The first 4 rows are patterns. Each new row is the sum of 2 different patterns, raised or lowered, with some noise. Before adding, each is slid sideways (what falls off one end comes back at the other), maybe read backwards, and multiplied by a number that may be negative. Names go in the order of the patterns.
Known rows, each followed by the names of its patterns:
150 -105 -173 -152 -154 -111 -37 -86 -244 -209 171 -174 89 107 -49 104 -234 -124 -240 -190 177 -23 66 -228 -99 107 59 -92 99 -> (2)
-202 41 196 -35 -43 -222 186 -36 -170 55 -117 219 165 -177 -39 -21 -153 164 -66 47 -107 25 -35 -138 -187 -146 139 -6 61 -> (0)
-179 -162 176 -47 -185 142 172 149 10 217 116 156 208 -140 156 -87 -192 -155 117 22 211 140 33 -80 121 197 -8 36 64 -> (3)
-114 195 220 216 -75 29 234 236 -6 150 -226 -19 83 196 -42 234 66 239 -166 40 -164 65 -57 -209 102 -35 -118 -148 9 -> (1)

New rows, each followed by the names of its patterns:
2 256 -144 -28 -130 306 111 308 28 -81 114 -13 -15 29 232 203 52 -167 -361 -32 281 67 2 -321 62 -240 148 178 -222 -> (2) (1)
-54 37 103 268 29 97 42 284 303 67 239 -28 215 -13 -93 190 -16 312 102 131 191 118 219 32 91 229 7 33 221 -> (2) (0)
-279 -348 -433 -84 -389 -116 140 84 -293 -117 -279 -327 -300 -17 -273 -223 -245 -322 -274 -101 82 -332 -19 83 -374 -210 -418 -290 -399 -> (2) (3)
197 -88 66 4 123 41 7 -291 94 -56 197 127 -2 -27 217 209 29 -125 -62 -55 -151 -165 57 -180 35 -80 -143 75 -212 -> (0) (1)
-7 -381 -97 -35 19 -44 -62 12 198 79 -87 -255 86 -158 120 -88 56 -129 68 204 -107 -365 5 -257 -22 -82 -193 -38 -92 -> (0) (1)
456 -14 45 493 162 107 134 197 43 256 244 128 32 260 405 42 281 -127 133 115 481 -18 508 351 262 187 262 289 504 -> (3) (1)
230 72 87 113 400 77 -52 -65 178 140 262 403 230 209 224 21 56 -24 170 381 -1 124 -17 345 412 -100 324 350 312 -> (0) (3)
-134 -213 -63 -99 -166 -7 -355 -136 -315 -368 -516 -156 -361 -304 -99 7 -382 -212 -338 -281 -236 -107 -493 -503 -431 -53 -303 16 -48 -> (3) (1)
-254 -57 -398 -416 -184 -218 -315 -7 -170 -492 -260 -25 -387 -507 -479 -231 -523 -255 -391 -468 -196 -371 -261 -80 -180 -282 -263 -373 -408 -> (3) (1)
123 218 103 53 7 153 -192 104 -134 101 -142 8 43 128 -139 -24 -25 -113 63 -16 -82 22 -88 104 -76 248 107 -6 5 -> (0) (1)
329 -24 -43 -16 133 68 -10 -53 94 -49 325 114 156 78 225 -89 165 -128 224 82 187 97 139 250 10 266 276 183 214 -> (3) (1)
-138 -39 -28 -114 51 -193 66 -54 75 -115 86 -18 -151 -282 150 -116 171 174 -39 -53 22 54 1 -217 47 -153 -79 -140 -14 -> (2) (1)
-129 -62 -197 163 77 175 -9 149 32 -16 -81 140 -139 192 82 -76 -74 62 218 136 -18 46 -228 -119 -111 114 -156 -124 -21 -> (2) (1)
175 424 250 357 239 73 86 308 123 429 360 309 211 314 367 362 27 279 39 102 116 294 1 75 161 -9 297 46 431 -> (0) (1)
-40 100 188 174 260 33 286 -32 189 -103 32 -33 -77 171 10 7 -68 184 -72 196 210 137 127 234 165 266 -16 181 33 -> (0) (1)
318 145 81 5 106 358 -14 -105 234 -103 180 353 77 207 213 76 278 111 349 200 -24 212 -106 -185 8 154 318 269 135 -> (2) (0)
274 4 214 203 343 7 174 -133 -46 -13 83 20 198 121 71 234 23 296 306 296 -93 42 310 88 -36 199 -47 57 262 -> (3) (1)
-144 -105 -97 -145 77 137 178 240 -89 265 4 -151 31 117 65 -44 2 -136 -89 142 201 -1 47 106 30 -159 247 92 229 -> (2) (1)
53 101 66 107 -10 -73 316 -1 -9 -180 130 277 133 171 5 134 364 246 90 176 155 160 8 -83 81 159 23 206 -37 -> (0) (1)
-85 52 -60 -161 -100 24 163 -168 19 -311 -66 -256 -341 24 -253 -89 -83 -87 -209 58 97 72 -82 -52 -69 -53 -100 -67 -365 -> (2) (1)
-384 -244 -390 -166 -448 35 -185 90 -354 -66 -176 -342 -317 61 -280 6 -105 -219 -178 -152 -68 -66 -206 -196 -466 -298 -239 -44 -505 -> (0) (1)
-20 -442 -266 -267 -484 -369 -131 -340 -390 -225 -106 -296 -130 -72 -85 -282 -36 -291 -392 -187 -171 -224 -252 -185 -319 -72 -354 -204 -105 -> (3) (1)
-137 -211 -261 -167 -90 -398 -311 -342 -344 -253 -351 -399 -378 -447 -17 -359 -254 -41 -260 -145 -515 -368 -335 -422 -89 -323 -100 -325 -254 -> (2) (0)
191 194 214 233 438 147 204 456 -36 -103 418 308 494 353 130 430 329 447 215 47 536 85 135 120 262 584 446 451 343 -> (2) (0)
272 149 122 167 38 117 273 69 22 -69 231 14 175 330 240 111 167 -22 81 18 4 28 -71 80 55 316 265 -79 330 -> (0) (3)
166 205 78 232 205 53 211 -161 -79 286 121 39 126 -32 90 171 297 150 57 300 155 149 -41 20 48 186 -13 -116 229 -> (0) (3)
99 256 211 -9 290 14 -145 65 97 -33 73 98 -57 73 232 241 132 120 229 40 28 238 51 353 -24 -36 -31 -151 204 -> (2) (0)
-288 -77 -123 -258 -250 -52 18 -159 98 94 -74 -142 68 -154 -158 54 -109 -57 -303 -106 -231 53 -49 -29 -128 130 -238 -143 -233 -> (3) (1)
-198 -19 -179 132 -139 -324 -234 8 -290 -160 33 67 107 -19 27 -2 -1 -22 17 -188 -77 -288 -188 -73 -228 153 31 21 43 -> (2) (3)
-369 -284 30 141 -203 134 -150 -324 -53 133 -49 -227 -110 -117 -239 -20 182 -160 43 253 98 85 95 30 233 -120 -290 -304 132 -> (3) (1)
-270 -207 317 -6 90 364 380 -129 -102 -247 -189 -35 124 -99 -311 -98 210 -137 331 333 -131 229 61 -183 -308 -224 235 -142 36 -> (2) (3)
65 -30 172 342 355 89 123 274 343 43 244 -223 128 167 269 132 195 49 350 -95 191 -51 33 136 -84 185 -56 -55 59 -> (0) (1)
110 15 159 96 161 -135 100 60 -109 -109 -22 150 148 105 154 -96 48 252 57 24 97 32 -85 -151 180 -76 256 53 7 -> (0) (3)
-31 161 131 209 -184 375 214 385 452 145 141 401 408 140 -13 241 -122 -125 121 220 -74 193 241 -86 163 77 473 187 388 -> (3) (1)
-197 -96 -240 -30 7 112 -24 -81 -75 166 26 96 -328 -266 -297 -89 -236 92 -152 -81 66 -219 7 -104 135 -203 -10 -29 -100 -> (3) (1)
81 333 394 327 46 309 77 56 257 229 199 -104 157 32 169 181 262 76 353 246 89 -76 -60 173 70 -35 -57 -72 343 -> (3) (1)
-180 -473 -356 -20 -245 -331 -242 -617 -126 -308 24 -91 120 -284 -40 -584 -330 -406 -110 -399 -595 -139 -298 -398 -199 -65 -498 -45 131 -> (3) (1)
426 312 77 240 468 384 173 209 -178 64 289 264 187 442 258 477 -20 234 55 270 4 -85 310 35 -74 24 162 26 418 -> (3) (1)
135 -182 -173 8 191 -69 -154 21 -247 -153 -13 -221 -323 10 75 -19 -49 50 120 -40 86 -235 -64 -72 -137 -289 29 -161 69 -> (0) (3)
11 -18 58 21 31 -103 -105 26 -118 8 -71 142 7 -58 111 62 -74 -47 102 -67 0 6 33 48 -110 -3 -132 188 116 -> (0) (3)
107 6 136 -138 -146 -79 55 -74 -102 -87 18 27 133 236 98 109 155 5 -169 77 99 205 -135 -182 -37 -139 223 131 199 -> (2) (3)
273 -309 -83 39 29 108 -98 -60 190 -13 157 191 -177 172 -52 211 -174 -2 10 227 24 -174 26 94 97 -23 -315 -100 37 -> (0) (1)
112 -244 -104 55 83 -135 -23 206 51 24 40 3 226 185 -235 -37 91 -206 -26 -9 49 -95 135 56 -155 -119 -7 213 0 -> (0) (3)
-160 -168 -221 -140 -296 -208 -295 -375 -18 -92 -31 -374 -193 -194 -131 -247 -27 -85 -161 -292 -202 -377 -256 -272 -213 -405 -442 1 -356 -> (2) (1)
-130 -260 -19 -110 -92 -106 -26 -104 -75 5 -161 -273 -102 -109 -192 -251 -217 -89 -114 54 -114 -90 78 -17 -124 -309 83 -79 -23 -> (2) (0)
310 115 189 -16 101 184 234 162 175 214 142 193 180 145 282 277 84 118 242 115 94 211 188 72 192 224 56 94 228 -> (2) (3)
145 89 -75 305 183 318 -94 -15 128 -98 244 114 129 125 72 266 -170 -22 136 175 37 94 61 61 156 192 309 -6 96 -> (2) (3)
218 354 48 68 288 179 173 138 91 238 89 192 40 116 358 165 119 64 326 355 252 226 78 147 79 257 -10 334 230 -> (0) (3)
191 11 -279 -148 -304 -164 46 -295 -299 -249 235 -174 -116 92 -93 126 -361 -283 -352 -226 102 -155 35 -292 -17 -82 -28 -153 -112 -> (2) (0)
134 95 0 -71 -14 200 -31 150 -112 -242 19 135 -99 51 80 182 134 2 19 182 195 -96 -44 110 -95 -172 67 -48 49 -> (0) (3)
33 271 -193 43 -69 -235 -7 181 136 268 -14 37 -119 211 221 -91 -20 78 -219 -247 208 46 -86 217 197 140 60 331 200 -> (2) (3)
-10 -69 323 31 -106 145 173 118 58 126 -186 -61 225 78 -61 -40 155 -72 175 208 107 -96 209 -123 -158 -105 -24 20 8 -> (2) (3)
387 215 331 279 297 200 193 42 185 294 258 164 48 309 314 255 448 300 142 246 314 215 48 232 339 129 175 180 163 -> (2) (3)
-179 -274 -186 -19 -100 54 79 -148 -5 -122 -61 -223 -120 -55 -96 -1 -150 -146 103 -15 -30 -83 26 -185 -135 -174 -239 -94 -108 -> (2) (1)
-35 -304 -153 -138 -338 -140 -192 -183 -30 -270 -61 -303 -251 -214 -241 -312 -301 -150 -227 -178 -198 -95 -90 -137 -132 -330 -166 -142 -250 -> (2) (0)
-159 -243 237 69 -22 148 -140 -62 193 -168 -5 30 207 -95 -306 77 -78 20 -126 -91 -224 -79 -142 -23 150 -39 259 -251 -31 -> (2) (0)
73 109 135 126 253 -11 8 41 78 199 240 266 -30 134 305 106 42 123 232 8 13 17 -16 187 73 170 134 141 185 -> (2) (3)
51 -9 27 165 125 35 38 -89 -20 31 -38 -215 -78 89 -26 -112 -63 187 196 163 133 -47 81 -62 -220 53 -84 14 45 -> (2) (3)
-10 248 -139 -68 -165 -105 -59 -147 -415 -196 -213 304 -197 98 -142 -410 144 -130 -450 -288 -231 -15 -164 -9 -58 -66 47 289 -45 -> (2) (1)
-256 -110 -187 -50 -230 -330 -83 138 -158 66 -120 -74 -8 -105 -58 -126 160 -89 -96 -180 -134 -137 -143 -319 -197 -90 70 -233 -31 -> (0) (1)
11 160 -329 10 216 120 -135 61 -269 -60 34 100 -296 5 -39 19 -380 -53 -155 -138 -195 -467 81 -25 -197 -140 -220 -246 -43 -> (2) (1)
-180 -173 -227 216 123 -97 147 116 -21 -53 20 -271 -56 45 -27 -52 -299 -165 -42 82 233 60 -245 203 -181 -122 -209 -237 80 -> (0) (3)
